All groups share one centre, and each spreads out both ways along 12 directions, with some noise.
(in the rows, 128 means zero)
Some rows, each with its group after it:
119,124,120,112,132,140,124,122,125,113,123,130,123,124,125,128,122,116,136,143,113,135
k190
161,107,116,134,127,114,143,130,130,155,153,132,120,121,130,104,112,118,127,122,139,136
k816
118,128,129,122,130,132,136,137,136,124,131,130,139,128,136,113,124,125,131,137,129,136
k816
130,120,119,127,131,115,131,111,146,129,123,151,130,115,141,132,118,127,125,130,147,107
k190
116,123,145,133,141,146,112,129,115,142,120,131,141,139,149,145,118,122,142,137,116,129
k816
133,129,146,138,147,133,117,140,126,147,121,128,137,140,152,144,143,134,133,115,123,120
k625
130,106,123,80,151,138,139,108,141,117,117,129,119,112,143,127,145,89,134,117,109,122
k625
137,120,147,129,144,119,137,136,131,126,130,113,123,121,134,145,147,120,119,119,126,125
k889
126,125,122,132,137,116,143,127,136,128,163,131,129,120,105,135,113,125,115,127,119,130
k625
127,111,140,116,152,128,133,145,131,143,133,127,126,127,144,121,149,128,134,120,138,117
k625
130,129,136,129,138,121,125,130,147,133,122,134,142,122,145,136,125,121,126,123,132,108
k889
118,138,126,118,109,143,125,102,107,131,99,133,147,146,139,117,109,124,142,109,107,130
k889
121,126,112,97,156,143,118,133,171,136,141,145,141,115,134,124,120,96,130,133,121,97
k497
126,132,119,121,157,131,110,128,141,140,115,157,138,136,152,140,125,132,139,118,111,84
k497
107,143,126,121,118,126,124,126,130,137,133,136,144,137,120,117,111,127,128,116,123,114
k190
144,110,102,130,146,144,132,118,141,128,143,144,132,122,133,130,106,121,133,151,126,132
k816
142,136,137,121,109,117,131,124,138,142,128,109,129,126,125,119,133,102,111,93,140,106
k497
126,109,139,123,108,114,144,141,137,114,140,125,143,133,167,93,148,129,130,123,162,137
k190
132,125,139,111,132,110,147,157,148,94,134,101,139,115,128,106,134,109,125,128,120,117
k889
155,138,113,131,160,129,132,132,142,146,141,137,106,118,118,143,123,114,114,126,103,134
k816
133,140,139,153,97,123,137,119,125,116,116,114,173,149,142,121,114,140,126,106,134,119
k497
132,121,127,121,135,126,115,124,133,138,124,132,123,115,123,138,124,116,138,133,117,130
k190
138,134,130,116,143,130,131,142,132,116,85,120,110,112,140,117,146,133,137,141,128,130
k889
129,118,134,131,148,110,133,133,158,121,163,128,140,117,117,157,152,131,114,117,126,119
k889
120,129,109,114,140,120,138,131,144,110,136,136,126,113,104,122,123,137,128,138,121,120
k625
133,125,121,116,128,134,121,125,127,141,130,133,131,135,137,118,119,112,136,117,114,123
k625
113,122,137,120,127,119,127,128,145,120,130,132,144,122,138,131,145,132,131,123,138,123
k190
106,135,142,138,123,104,134,136,122,122,129,130,144,126,114,130,117,153,133,127,120,129
k889
121,122,125,157,113,138,132,124,129,119,152,131,153,137,127,131,109,145,124,154,152,148
k497
125,134,124,107,149,131,132,146,155,113,131,123,145,123,120,122,153,133,134,118,101,132
k497
141,124,110,120,142,139,110,132,132,138,118,137,114,132,132,128,148,134,138,125,132,108
k625
134,107,131,129,165,140,166,134,117,116,166,114,126,135,118,139,150,141,118,123,116,150
k625
124,123,130,120,138,128,127,132,129,134,141,132,136,135,131,130,137,129,133,116,111,134
k497
128,136,128,121,102,123,130,120,121,124,126,114,116,134,120,113,124,110,110,110,156,89
k497
109,138,130,117,117,133,114,132,117,149,131,146,133,147,146,110,136,133,142,114,109,154
k625
136,133,109,128,162,137,124,138,151,146,153,148,132,128,124,135,121,128,125,129,109,121
k816
106,134,146,114,134,102,122,137,147,129,104,142,124,100,140,127,124,122,136,139,130,121
k889
138,142,132,138,115,110,124,158,122,135,131,117,125,142,121,107,151,155,128,106,130,126
k497
122,111,130,107,148,130,125,123,118,135,124,136,76,108,129,138,140,108,126,150,140,130
k497
121,134,123,127,117,128,126,118,130,120,134,130,123,128,121,133,128,124,119,129,136,125
k816
133,139,129,136,142,128,118,119,125,149,117,138,95,117,121,157,133,126,114,133,132,128
k190
122,119,133,118,147,124,131,132,133,134,136,135,137,125,134,131,122,121,136,124,108,125
k889
113,161,124,107,144,134,116,143,125,116,89,127,121,141,127,120,134,136,131,114,113,67
k889
118,109,130,119,125,133,149,122,118,114,144,122,124,126,128,117,129,123,124,138,144,143
k625
113,129,138,115,120,135,122,119,113,150,123,134,121,138,137,123,148,129,131,108,131,141
k889
116,129,148,122,136,134,121,122,123,141,114,127,131,125,139,145,132,115,133,124,110,145
k190
149,134,119,134,130,120,122,152,151,146,133,125,124,114,116,112,123,124,127,134,135,128
k497
141,131,122,124,116,135,130,111,145,118,131,119,153,137,137,131,134,112,119,102,126,112
k889
128,144,127,141,97,110,125,130,125,123,127,124,143,141,118,118,132,151,128,107,125,131
k497
143,132,123,133,133,137,113,122,137,126,101,129,144,136,143,138,132,131,135,117,126,96
k625
134,129,131,129,133,121,142,132,142,128,128,116,133,110,109,128,124,127,120,128,139,124
k497
127,141,104,128,128,120,105,124,125,123,110,145,84,105,96,138,114,135,132,165,126,125
k816
125,119,120,115,159,136,124,134,137,131,129,142,133,128,134,133,132,133,140,131,117,109
k625
136,124,117,118,116,135,123,116,122,110,119,116,125,133,122,126,130,117,132,122,124,110
k816
116,121,121,123,139,120,128,135,130,112,141,134,112,113,110,133,122,131,129,155,127,130
k889
135,142,125,133,118,146,122,131,133,111,122,112,129,134,129,129,134,118,118,137,135,127
k816
143,127,150,141,169,104,129,160,137,134,119,121,99,105,128,154,148,136,119,137,136,106
k889
147,121,123,129,130,132,137,127,124,116,121,108,126,125,117,126,124,123,128,129,129,117
k190
136,139,128,131,118,122,127,133,131,113,111,122,105,120,132,127,150,132,119,136,145,136
k190
132,121,138,124,144,145,131,133,111,127,118,121,136,139,151,125,123,118,140,131,102,141
k625
145,113,130,126,143,114,132,131,159,111,114,129,124,91,145,135,112,102,129,160,133,128
k889
114,147,128,117,134,157,122,136,114,103,118,118,124,145,128,131,145,127,132,137,92,155
k190
109,132,120,118,122,128,118,138,142,106,137,127,138,127,108,125,144,141,135,136,127,123
k190
127,134,128,126,128,134,116,136,126,129,111,131,123,132,138,125,140,137,137,131,129,128
k625
122,125,135,128,130,129,131,132,124,131,135,128,134,134,132,127,130,132,128,125,131,126
k816
122,113,142,119,136,132,120,117,131,132,129,125,124,117,130,154,145,112,128,128,129,135
k190
121,139,122,128,133,126,110,129,144,142,136,135,160,134,108,139,116,135,137,109,102,105
k190
107,136,133,119,147,116,125,131,142,152,124,157,129,120,140,131,127,135,128,120,128,115
k190
137,130,119,133,124,125,117,117,134,135,136,134,132,131,123,139,129,126,127,116,116,128
k497
150,125,129,127,128,120,123,121,134,127,94,123,133,118,139,130,126,122,139,119,118,116
k816
138,127,117,126,122,125,150,133,132,110,136,116,146,135,122,104,122,136,127,116,125,121
k816
115,129,138,122,128,109,115,108,129,140,111,144,131,122,129,151,128,130,134,108,116,108
k816
115,124,136,131,137,126,126,143,126,145,146,138,135,141,138,122,133,140,129,122,140,117
k497
136,118,138,124,117,140,128,129,120,123,118,108,129,132,145,116,134,111,133,130,139,132
k816
154,139,118,137,107,130,121,116,121,120,93,120,120,127,132,122,118,124,134,131,119,139
k625

New rows, each followed by its group:
144,126,104,129,131,133,144,129,146,107,139,125,135,126,121,116,127,132,121,133,135,124
k816
128,123,127,127,133,131,116,126,130,146,137,137,128,132,135,134,123,120,130,124,132,112
k625
131,122,112,132,133,132,117,113,120,113,121,145,115,120,121,148,129,141,143,155,101,166
k497
131,123,135,130,129,131,128,128,122,140,135,125,120,132,134,132,140,125,123,121,138,129
k889
126,130,127,114,129,127,128,130,143,128,128,126,127,119,123,123,132,116,125,124,130,120
k497
149,107,136,150,133,115,132,101,127,148,114,125,127,101,117,158,98,120,125,138,150,113
k190
136,124,133,121,167,118,152,155,146,130,126,114,123,101,101,128,141,140,126,133,126,126
k497
154,121,118,147,122,132,141,112,125,114,117,132,137,133,156,126,109,128,127,136,135,129
k190
139,118,129,113,146,115,131,139,145,133,118,130,136,121,137,119,147,134,140,109,122,111
k816
134,110,127,135,115,122,126,103,130,124,116,129,130,107,123,139,101,115,134,148,142,128
k190
136,133,153,143,114,106,140,142,111,143,117,108,123,133,131,115,134,140,120,104,153,112
k497
130,124,126,137,128,121,131,129,134,128,121,132,136,119,127,123,107,135,133,142,140,117
k625
149,132,116,130,160,137,121,151,129,135,136,124,121,139,119,132,139,139,132,121,101,113
k625
111,140,125,136,108,132,131,147,130,106,147,125,166,157,128,105,137,158,133,119,126,133
k497
142,134,102,130,139,131,125,140,141,113,137,143,120,136,134,124,143,145,126,134,125,118
k190
123,119,123,122,117,119,141,115,127,95,98,126,164,129,131,111,113,148,151,124,120,109
k816
115,131,140,114,128,126,126,137,131,133,111,130,121,122,147,115,136,120,131,129,140,124
k889
113,140,123,118,148,132,116,134,132,132,138,139,133,145,122,137,127,131,125,110,115,78
k889
130,132,123,128,118,135,128,126,120,116,132,121,133,146,130,121,130,130,124,117,130,108
k497
158,114,130,153,116,120,129,146,137,107,138,105,124,130,136,132,172,148,121,132,161,138
k190
120,130,130,123,107,121,134,112,119,130,127,125,139,134,125,115,105,115,125,110,131,107
k497
128,113,114,106,132,134,133,113,135,99,118,127,137,125,130,126,137,125,138,126,123,109
k816
124,120,120,130,136,129,133,133,129,126,132,137,129,121,128,119,114,136,135,148,132,137
k816
117,137,150,131,149,113,136,156,113,120,106,115,117,124,125,129,130,145,131,133,122,110
k889
153,119,134,132,128,132,148,134,124,118,128,95,128,121,120,122,135,118,124,128,123,158
k497
126,138,124,145,83,118,130,131,117,123,143,118,150,144,115,103,112,143,130,122,131,149
k497
131,131,120,111,147,117,108,137,141,154,132,149,84,108,118,138,153,125,128,129,123,134
k625
137,130,139,139,109,125,126,129,106,124,107,117,113,139,149,118,132,128,125,126,151,117
k497
138,122,130,123,118,122,133,122,106,126,124,116,100,120,116,125,132,120,127,129,122,149
k497
115,133,137,126,137,129,116,129,129,142,123,134,124,122,123,145,132,127,133,131,117,138
k190
137,139,116,127,140,119,112,149,135,130,123,138,112,130,123,128,150,149,134,126,120,119
k497
111,119,129,107,135,131,140,110,117,130,120,130,100,108,114,127,109,106,122,143,142,116
k190
125,117,131,120,159,137,123,124,146,139,153,140,134,133,143,153,142,114,119,115,128,100
k889
120,122,125,117,132,119,129,125,134,125,123,130,111,110,114,128,129,125,126,139,144,116
k190
129,132,128,131,139,130,134,126,137,137,141,137,128,124,131,138,123,122,117,129,124,136
k816
114,117,158,120,131,111,145,118,131,144,110,139,119,109,165,128,133,116,121,124,161,133
k190
123,125,128,140,122,118,136,135,128,110,134,123,126,118,119,126,116,138,125,153,144,133
k889
136,135,143,138,150,92,142,129,134,150,94,132,140,107,114,140,113,151,132,102,119,95
k497
139,136,105,125,123,132,117,119,121,112,117,134,114,135,118,130,123,130,132,131,113,109
k497
113,135,142,153,106,117,118,123,107,149,124,136,142,136,131,129,91,138,135,133,132,132
k816
125,116,130,119,120,110,124,128,141,136,129,127,125,109,115,124,126,122,132,129,147,114
k190
118,143,122,124,145,143,129,134,136,131,148,137,124,132,123,135,123,118,115,134,113,135
k816
126,129,119,128,130,141,119,129,131,123,134,128,133,136,125,131,129,128,128,132,129,115
k816
119,139,138,145,115,112,140,134,129,123,127,122,152,134,118,123,127,158,125,114,139,122
k497
146,121,122,140,151,154,124,145,118,131,144,124,123,158,152,129,138,130,123,128,142,92
k497
114,124,129,110,162,141,131,140,119,127,118,123,121,117,107,130,120,128,144,145,100,131
k190
106,138,142,114,130,127,136,142,129,117,118,126,127,130,141,115,149,135,127,124,131,136
k190
104,130,133,103,141,119,140,124,123,143,118,141,90,106,121,117,121,116,118,136,149,113
k190
95,125,144,114,118,120,138,130,132,123,136,132,129,123,135,117,148,133,123,127,150,142
k625
139,137,125,131,97,106,103,158,140,133,126,119,113,118,118,104,149,134,137,134,139,145
k190
125,120,130,130,140,120,124,125,144,129,142,138,123,115,129,148,131,121,120,137,138,119
k889
128,131,122,123,127,122,133,124,129,116,123,125,128,122,111,128,129,134,131,126,113,135
k497
96,131,134,127,125,131,152,127,113,125,156,137,125,130,126,116,104,122,115,147,127,163
k816
139,142,144,129,146,119,117,136,129,146,98,126,115,125,142,141,136,122,125,109,125,92
k889
131,133,121,110,116,118,121,119,129,123,113,127,102,112,116,124,135,112,128,127,121,131
k497
121,125,125,123,108,133,130,96,130,108,122,131,108,111,131,141,124,104,113,150,148,146
k816
138,133,130,121,134,121,140,130,142,128,131,125,116,117,128,129,144,117,112,115,129,133
k816
139,123,132,126,136,134,126,115,151,131,115,131,139,112,146,143,121,104,125,133,130,129
k497
125,126,121,108,147,130,124,128,138,127,126,129,121,119,116,133,134,119,132,123,114,110
k190
126,122,136,138,125,125,141,142,123,127,138,119,148,139,133,112,126,143,131,126,138,128
k190
146,139,124,122,121,134,114,125,120,146,109,132,134,141,146,116,118,113,143,108,89,141
k625
147,122,118,118,170,136,136,145,130,127,127,127,111,125,125,131,142,132,131,127,111,112
k190
146,132,117,123,116,123,118,127,131,121,116,124,104,111,118,125,137,119,133,140,115,159
k497
120,127,109,108,124,133,110,113,141,122,132,147,119,118,124,133,127,111,135,139,110,141
k497
127,134,125,124,122,126,124,131,139,115,120,127,131,124,127,127,141,131,131,130,123,138
k497
121,139,139,121,141,132,119,153,131,132,136,120,138,143,133,124,137,123,129,114,110,108
k625
118,128,132,110,117,136,136,131,129,110,132,115,132,134,136,111,136,113,124,123,135,121
k889
141,142,129,144,130,105,140,116,139,151,134,141,138,121,124,141,106,128,112,104,112,129
k816
103,142,112,109,147,135,114,136,128,133,138,149,128,143,111,128,133,145,135,116,107,95
k889
121,112,114,118,155,154,126,125,144,135,173,139,135,135,126,142,129,111,120,133,128,116
k497
133,138,134,165,108,117,132,119,128,136,129,130,124,120,127,139,110,137,110,144,158,148
k816
116,132,138,114,126,133,126,133,151,119,123,123,143,128,146,126,158,122,123,117,145,121
k816
